The rows of a group lie close to one hidden flat surface of 13 dimensions, which may be shifted away from zero. Surfaces can cross.
Some rows, each with its group after it:
[ -4 -15  -8  -3  14  -3  15  -9 -42 -36  24 -10  14 -33 -13   8   7  14
  -3 -34   1  -2  -5  31  10  -6]  j_172
[-20  26 -13  -6   9  48 -20 -31  -2 -30 -31   0 -11 -11 -29  10  -3   7
  10  28  -4   7  28 -18   9  14]  j_702
[ 27  -7  11  19  22  13   3  20  18 -26   4 -16  20 -29 -49 -14 -24  -4
 -12 -12 -20   3  13  -4   1   7]  j_172
[-13 -38  -7  -8  14  37 -14  25   4  51 -41  -2   2  25  14  21  14  -5
  11  10 -37  18   5  25  15 -17]  j_134
[-28  19  -7 -21   0  33 -21  20 -25  26 -19   1  13   9 -27  14  17  16
  -9  15 -17  -4 -10  26  21 -17]  j_702
[-35  22 -11 -12  18  12  28 -19   3   2 -10 -29 -10   5  26  -2  -6  21
 -23 -13  21  20   1   6 -36 -12]  j_172
[ -3 -15  -8 -23 -13   3 -16  19  -2  15 -39 -17  -2   2   5   5 -20   9
 -49 -18  -4  23  17  27   3  -5]  j_702
[ -6   7  -1   9   6  14  26  -6 -22 -41  -5 -15  20 -14  -6 -27  -1  13
 -20 -29  34   6   3  14  10  31]  j_172
[  9 -14  14 -19 -11  11  23 -23 -32 -15  -8  13  20  41  20 -13   8  -4
  10 -17 -25   5  -8  -7  22  16]  j_134
[-59  24 -38 -56 -36  -9 -13 -25   5 -18  47 -18  -2 -12   9  51 -20 -19
  -9   5   4   1   1  26   7 -30]  j_172
[-29   4   2 -32  48  27  42 -11   3  33  -1 -13  -9  13   6  48  11 -11
 -29  10 -16  37 -16  12 -27 -20]  j_702
[  9  12  13   1  26 -11 -15  10  17  27  14  -6   0 -17 -20   3 -18   9
 -36  25 -11   9 -13 -24 -22  -9]  j_172
[  9   3 -12 -32  -2  23 -17 -14 -23 -28 -11  18  10  -3 -18 -21   3  23
   2  29 -22  -4  21  18  11  12]  j_702
[-20  -6   0 -11   6  41  -9 -26 -15  -2 -23 -10   3  18  13   3 -23   2
  10  10  -1   7   7 -27  21  14]  j_134
[-21  11   9 -41  21   9  -6  -7 -61  12   7  -8  10   1 -26  21  -5  32
 -23  10 -10   8 -35  -3  28  -3]  j_702
[-10 -12   4  21  20  27   0  -1   0  34 -20   5   1  -2  12  28  24 -14
 -10  -2  -5   4   1   2  -9  -4]  j_134
[ 16 -30  -1 -14  18   3 -18  -4 -14  -7 -15 -12  10 -17   9 -19 -12  20
 -18  -6  -3  22  14  17  18  42]  j_134
[  8   0  -3   8 -11 -15  16 -16   2 -33  20   3  -1 -12  22  -4  14 -12
  10 -10  15  -6   5  15   0  10]  j_172
[-15  24   6   0  18  63  -7   1  20  -3 -26 -27  12   3  -6  -1 -14  -6
 -12  29   0   4   7  -3   9  14]  j_172
[ 10 -17   5  24  -3 -13  17 -10  -8  -2 -22   4 -38  12  21  19   0 -11
  25 -17  21   0   3 -24  -4  -8]  j_861
[ 13  16  -4   5   2  13 -15 -28  13 -43  17 -15  -2 -35   0  -6 -13  -4
  20   9   7 -20  22   1  -1  24]  j_172
[ -6   5   6  -9 -15  23  23 -30 -23 -35 -26 -14 -25  28  15  22 -21 -20
  42 -14  19  -6   2 -22  30  14]  j_861
[ -3 -30 -17 -16  17  29  41  18  14  -5   6   6  10  25 -23   4 -11 -18
  47   0 -39  -2  18  11 -11 -36]  j_172
[ -2  -9   7   5  10  -8  -7 -38 -17  16  -8  -2 -36  19  43  12 -19  16
  27  15   4  -5  -8 -55 -17 -25]  j_134
[ 16  -6   4  -7 -24   2 -12 -21 -20 -24   8  44   9  27  10 -18  21  -5
  31  39 -16 -17  -3 -18  25   6]  j_702
[ -6  11  -8  24   2   6   7 -51  22  -4  21  28 -35 -18  28  60  28 -44
  34  23   4 -22  18 -24 -45 -30]  j_861
[  5  22   4  -9  -7   8 -14   0   2  12   9  -7  13  -4   9  -4   8   9
  -5   5 -14 -25  -2  26 -13 -11]  j_702
[  0  -9   9  15  40 -12  14  19 -36  -1  14  24  -4 -10 -35   4  29  30
 -30  30   1  25 -36 -12   1 -25]  j_861
[  5 -24 -11 -33 -37  14  14  30  24  10 -21 -18   9  34   6  -3 -51 -41
  30 -21  18 -14  22  21  29  25]  j_702
[ -1  -6 -12   4  -7  38  -1 -10 -17 -46   5 -10  16 -29   4  10 -28  -9
 -17   5  21 -24  21  14   1 -14]  j_172
[ 20 -15 -12   5 -14  -7 -48  15   6   2 -32  16 -31 -30 -20  25 -14   8
 -33  24 -12   4  32   4 -13 -35]  j_702
[ -4   1   1   1  10  28  -5  -5  -1 -11  -9 -21 -13  -9   6  24  -9  -3
   6  13  -4  -4   4  10   6 -15]  j_861
[ -9   4 -15  10   7  13   0  -8   5  16   6  -1  29 -21  -1 -15  -3   5
   2 -28   6 -22  23  11 -35   2]  j_134
[  6  -4   3   5  23   8 -14  -9 -23  12  -9   4 -11 -19   9  10   6  15
  -9  22  16  -3  -4  -1  -3  10]  j_134
[  1 -15  -1  10  -9  29 -20 -33 -11   2 -18   3  14  14  57 -24  -5   3
  23   5  11 -21  18 -14   0  21]  j_134
[-10 -19  -1   7   3  30 -31  13  12  24  -3   6  -3  18  13  13  -5 -12
  25  58 -10  -3  -9 -22  30 -13]  j_134
[  1   3   8   0   1   4  -3 -14  -1 -14 -23   7 -22   1  -5  24   2  -6
 -27  11  -8  28   6 -21   3  -3]  j_702
[-23  20  -7   6   5  26  -2 -21 -19 -13 -23 -18 -20  -7  -1  12 -22  13
   9   2  36 -10   7 -20   1  -2]  j_861
[ -8 -16 -17   0  18 -10 -16 -34   0  42  -4  -5 -25 -29  58  37   8   6
  -2 -13   6  -7  23  17 -52 -19]  j_861
[-12  -7 -11   7  -3 -10  33  -3 -27 -36   0  15  -9   6  -1  -3  14  23
 -29 -18  -8  17  -1   2 -29 -64]  j_861
[ 31 -16 -15   6  -2 -52  25  19  -9  -8  19  35 -19 -10 -35 -11   4   8
  34 -14   6 -20  11   4 -30 -20]  j_861
[ -1  10 -10 -13  -6   5 -12  -5  -4  -6   3  -3  -1 -13 -14  10  -4   4
   8  -1  -8 -18  11  17  -5  -9]  j_861
[ 18 -16   2  15  13  -9  -9  42  -3  21   9 -12 -14 -24   2  22   7  10
 -12  20   2 -17 -17  39  -5 -43]  j_861
[-48  -9 -15   9   4  21 -15   2  16  26  -7 -23  15  -1  -8   3 -42  -4
 -14 -19  20  18   7 -37   4   3]  j_134
[ 44 -28   7  -1  50 -28  27  38   1  43  31  48  -1   4 -44 -14   7  12
  24  47 -25 -12 -15 -14 -38 -20]  j_172
[ 34 -26  14  -4  15 -15   6 -14 -20 -21 -15  -3  -6 -19  29  -7  14   8
 -31 -18   6  27   4  27   8  46]  j_134
[ -2  34  11 -28   1   5  12 -13 -17 -17  10 -10  13   3 -15  -8  -3  12
 -13  -2  -8  -4 -12   9   3  13]  j_702
[  7   1 -18 -18  16  -4 -16  -2  14  13  17  -5   2 -32 -20   0 -22  12
  15   3 -16 -20  24  15 -33  -9]  j_702
[ 56 -37  26  16 -10 -74 -36  21   0  -2  -8  11 -25 -30 -20  14  -1   7
 -59 -26 -36  36  -3  -8  10  -7]  j_702
[  5  15   0 -19  10  -3 -10 -20  -6   9  20  18   2 -20 -18  41  36 -10
   3   8 -50  -4  -3  20 -11 -12]  j_861
[-12  34  15   4 -40  -8 -17  10 -11 -33  10   1  22   2 -76  -9 -51 -10
 -24 -14  21  -4 -16 -68  47  17]  j_134
[ 15  17  11 -24  -9   1   9 -23 -17  -2   0  -4 -25  -2   4  73  38 -23
  21 -20 -52 -20  -4  47  -2 -36]  j_861
[ 24 -27   3  53  39  20  17 -10  13 -44  12  -4   0 -58 -27  16 -15 -26
  11 -14  17  -2  26 -20  -9  17]  j_172
[-13  -1   0 -22 -15   3 -29  22   1  16  -1 -17  26   4 -35  -1 -19  10
 -11 -22 -42   5  -3   8  28 -11]  j_702
[  0  15  -4  37  29  22 -28 -29  22 -31  -8 -48  -8 -62 -16   2 -18  16
  37 -37 -14 -14  33  -2 -10  14]  j_172
[-14 -27 -26 -25  15  13  19 -19 -28  13 -22   0  14   5  13 -22 -17  20
   5 -37  18   7  28  10 -20  26]  j_134
[ -1 -13 -34 -34  17  18  18  14 -17   2  19  28  16   0 -26 -22  -8  11
  42  41  18 -27  17  24  -6  10]  j_134
[  7 -26  -3   0 -19  -2 -19  -2  20  15   4  -9   0   2  45  10 -11 -21
  11  -6  -6 -10  10  12   3  -1]  j_861
[-24  -6 -13  26 -12   7  11 -30  19 -13 -10 -25 -16   3  56   6  -3  -9
  21 -39  18  -2  20  -3 -22 -17]  j_172
[-11  25   3   7  -2  17  -4   6 -12 -14   1  11  -1  -3 -40  12  12  -2
   4  23   2  -9 -12 -12  17 -11]  j_861

New rows. What belongs after each?
[ 12  -8   6   1  -8  15  -3 -18 -12 -14 -20   5   7   9  15  -9  -2  -5
   5  -7   3  -5  12  -5  12  22]  j_134
[-11   5  -7 -15 -14   6   4  -6  11 -17 -11   5  18  16 -17 -24   1   1
  -7 -17 -22  21  16   0   3  14]  j_702
[ 13   6  11  -9   2   1 -23  -3 -15   4  11   2   9   2   7 -13   3  17
   5  26 -13 -18 -11   3  12   5]  j_172
[ 18  -6  25  10  14  -2 -33  18 -27  16  -8 -43 -16 -23  30  20 -17  20
 -22   9  20 -10 -32  19  34   5]  j_861
[-32  -3 -26 -13  -8  42 -35 -37 -10 -22   4 -32   9 -19   7  17 -48   3
  43  -8  -8 -27  28 -13  12 -16]  j_172
[  0  19  -1 -12 -38 -25   6  -2  13 -15   6  -6  11  28  29 -46   1   6
   1 -17  15  -5  -2   8   2  18]  j_172
[ 19  12  37   6 -26   5 -19 -16  17 -31 -13 -40  11  17  18  -4 -12  -9
 -17 -36 -61   8  -4 -10  23  -7]  j_134
[-39  -8 -28 -21   2  13   4   7  -9   8  20  -7   9  -6 -24  33  -9  -6
  14 -11 -14   0  -1  21   5 -34]  j_172
[ 31 -12  -7 -18  31  -5  12  32  31  35   9  -9   4 -28 -21   5  10 -11
  27  -9 -24 -14  16  67 -22  22]  j_702
[  7  -2  -1  10   6  13  -9 -29  -1  13 -24 -12 -39 -12  46  47  11 -12
  25  -3   6 -17  16  14 -20 -11]  j_861
[  8 -14  11   9   9  -3 -12  18   3  10   7  -8  -3  -5  -3  12 -15 -10
   5  16  10   4 -18 -13  27  10]  j_861
[-18  10   1  -8  -4   7  14  -8  -7   3 -14   6 -19  19  -3  29  -6 -14
 -18  10  13  16  -8 -26  -1 -15]  j_702
[ -8  18  -2 -44 -23  28  11  10   1  -5  -8 -28  19  24   2  -6 -36 -10
  -7  -8   0 -15   4  28  13   5]  j_702
[ -9  -3 -11  -3  -8  15  17 -21   0 -44  11 -12   6  -7  15  -1 -17 -12
   2 -13  12  -2  15   5   0   3]  j_172
[-19 -20 -15  -5  21   2  14  -8  -8  29 -17   2  -2   2  -9   8 -17   6
   5 -31   5  15  15 -20 -24  -1]  j_134
[ -3  -1   5  28  25  33  18 -12 -14 -22  -8  -6  -2 -23  17  17  25  -8
  -6   4  26   0   1  17   3  12]  j_172
[-14  -3  10 -11  -8  -4 -15 -26 -26  12   3  12  13  16  25   1  11   1
 -11  -1   0  12 -17 -21  23  25]  j_861
[ -2 -16  21   8  13  37 -12 -42  -1  -1   1 -17  45   8  46 -12   8  -7
  -4 -23 -49  10   1  -8   9  22]  j_134
[-23 -44   3  16  13 -28  24   1  20  38  -1  -2  -6  17   9  21 -17 -24
 -14 -52  -3  51  -9 -50 -10  -4]  j_134
[ -2  21   7   0   3  -6  38 -11  47 -33  15 -10 -10   3  19   7  21 -31
 -19   0   3  34  -1  15 -13  18]  j_172
[  6 -56  -4 -11 -17  29 -14 -24  15 -17 -46  -7   9  40  47 -26 -37 -22
  35 -18 -20  27  36 -25  39  49]  j_134
[-13  14  18 -12 -24  11 -34   9 -39  31  -4 -23  17  17  17  13  -8   6
  -7  -8   6 -28 -36   2  48   2]  j_702
[ 11 -17   1  15 -18 -29  -5 -18 -15 -15  23   9  -1  -7  36  -3  10  -2
  14 -15  11 -15  -7  -3   6   0]  j_172
[  3 -20 -10  24   9 -13   9  -1   2 -16  21  -6  -1 -38 -13  17 -15  -8
  -3 -28   7  -8  13  -3 -25 -27]  j_172
[ -6 -20  -1  15 -10 -13 -11  -2 -21  32 -25  15  -6  11  21  -3  -3   8
  -9 -22  27   1   1 -26  -3   4]  j_134
[ 12   8   8  -6   1 -19 -22 -35 -12 -14  -1 -40 -20 -34  21  15 -32  14
  -3 -38   0  -8   9   0  -7   4]  j_861
[-14 -21   7  14  -5  33 -32  -3 -17  55 -35  -4  21  25  50   0  20  13
  -5 -15 -29  -8   0   8   3 -17]  j_134
[ 20  46  11 -19 -27  42   5   0  24 -38 -11  -6  24  20   6 -22  23 -16
  -5  21 -33 -24  13  50   7  11]  j_702
[ 12 -16  14 -11  11  10  17 -33 -10 -10 -17  -5  -3  22  20   6  -5  -6
  16 -22 -39  14   6 -16  -1   5]  j_134
[-22  13 -12  18 -28  -3 -16  39  12  40 -20 -14  -2  -5  13   2   1   8
 -32 -18  39 -18   3  30 -16 -29]  j_134
[  4 -10  -5  -7  -4  19 -29  -7  21 -14 -25 -30   2  -8 -10 -12 -44   3
  10 -15 -23   8  34 -11  12  15]  j_134
[ -3  41  10 -10 -30  27 -12  25 -29  19 -22  -6   3  17   3  10  15   3
  -5  18  32 -43 -18  40  26  -3]  j_702
[-20   0 -12  23  -9   4 -25  -5  -9  -5   8  -9   8 -30 -10  14  -2  -7
  19 -24  21 -17   5  -1  24  13]  j_172
[ -1 -29   4 -29   7  24 -17  28   2  29 -16 -20  11  10 -19  30 -15 -19
   9  -6 -43  15  -5  21  46   7]  j_702
[ 32 -16 -16   8   7   0   0  30  -3 -22  -4  14  -6 -14 -21 -37  -9  23
  25  28  14 -24  21  22  -6  -7]  j_861
[ -1   2   0 -14  -1  18  -2 -13   4 -15   0 -16  14   8  -8 -11 -22  -1
  12 -11 -30  -2   9  -6   5   1]  j_134
[ -1 -27  -1  11  41  32  16 -25  -2 -37  -7  19   1   4   1 -12   8   6
   1  37 -17  42   8 -33   2  10]  j_861
[-17  -2  -8  -6   1   5 -23   3 -17  30 -20 -20   4  -3  11  -7 -14  33
 -16 -20   1  -6   2   4 -12 -18]  j_134
[  5  -7  -6  -4 -19  20  16   0 -27 -40  10  17  26   3   6 -20  -7  -9
   1  13  35 -21   6  13  22  21]  j_172
[  1  18  12 -44  11   0  -1 -10   2  10   8 -15   4  28  16 -12  -1  24
  -9  26 -44  13 -19   8  -3 -13]  j_172
[-17 -18 -16 -36  10  23  42 -13 -14  -7  -1   5  14  31  13 -13  -9  -2
  24  -6   2   7   9  13  -3  12]  j_134
[-30  -9 -18   6   5   9 -17  15  14  54 -21 -30 -17 -15  20  42 -12   3
 -12 -22   7  -2  11  28 -27 -41]  j_861
[-11 -21 -19  -6   0  25 -30   4  18  19 -23   0 -27 -11 -10  47 -39 -21
  10  27  -9  -1  29 -18  -6 -36]  j_702
[ -7 -16   5 -16 -12  21 -15   5 -27   8 -47  -8  -6  29  21   1  -9  11
 -11   4   0  17  -2   2  37  10]  j_134
[ 14 -27 -10   3  44  30  30 -37  38 -29  -4  -6 -10 -30   2  15 -12 -36
  31  -6  -7  22  48   0 -26  43]  j_134
[  7  10  -7  -3 -24   7  18  -4  -9  -6 -34   8 -11  17   1  -3  -5  -4
  14 -27  16 -21  24  11 -18  -4]  j_134
[ 17 -23  10 -13  -5   4 -15  24 -20   6 -38  -1 -12  13   8   7  10   8
 -19  15  -7  20  -6  27  39  13]  j_134
[  0  -2   7  17 -18   9  18   3 -17 -10 -30  13 -24  28   5  18  23 -10
  18  -8   1  -2  -4  -4  10 -24]  j_861
[ -8 -24  -8  33   1   7 -16  14  20  55 -18  31 -14  13 -24  30  -5 -26
  42   3 -12 -12  14 -53 -14 -32]  j_134
[-11  24  14   1  16  18   4 -36   0 -13  27 -15 -10   7  23  17 -14  -4
  16  39  -4 -11 -23 -41  -5 -24]  j_134
[ 24  11  19  -7   9 -18  -6 -21   5 -28   9  -8   3 -18 -12  -5   0   9
 -23 -10 -34  20  -1  -4  -2  17]  j_702
[-16  33 -18 -29  -5   2   3  -7   7   1  17  11   1   6  -6 -17  11   3
  30  36  30 -14  -1  14   4  34]  j_172
[  5  -4   7   3  27  -6  31  26 -10   1  23  17  11 -17 -32  15  18 -11
 -46  18  19  21 -24  11  -1   6]  j_172
[-39   5 -16  -6 -10  26  -7  -2  18 -16   0 -27  21   0 -29  -3 -30 -16
  26 -27   3   9  11 -13  38  29]  j_172
[  9 -55 -19  11  19  43   6 -11  22   6  -5  30  31   0  24 -14   9 -43
  44  15   3   3  40   7   8  58]  j_134
[ 14 -30   9   8  10  15   2  14   2  -2  -1  -8 -13  10  18   8 -22 -21
  32  29  21  -4 -11 -11  36  18]  j_861
[ 17 -17   0   9  -1 -23  12  -4   8   2   0   7 -32   5  39   5  -1  -6
  14  11  27   0   1  -7 -16  -3]  j_134
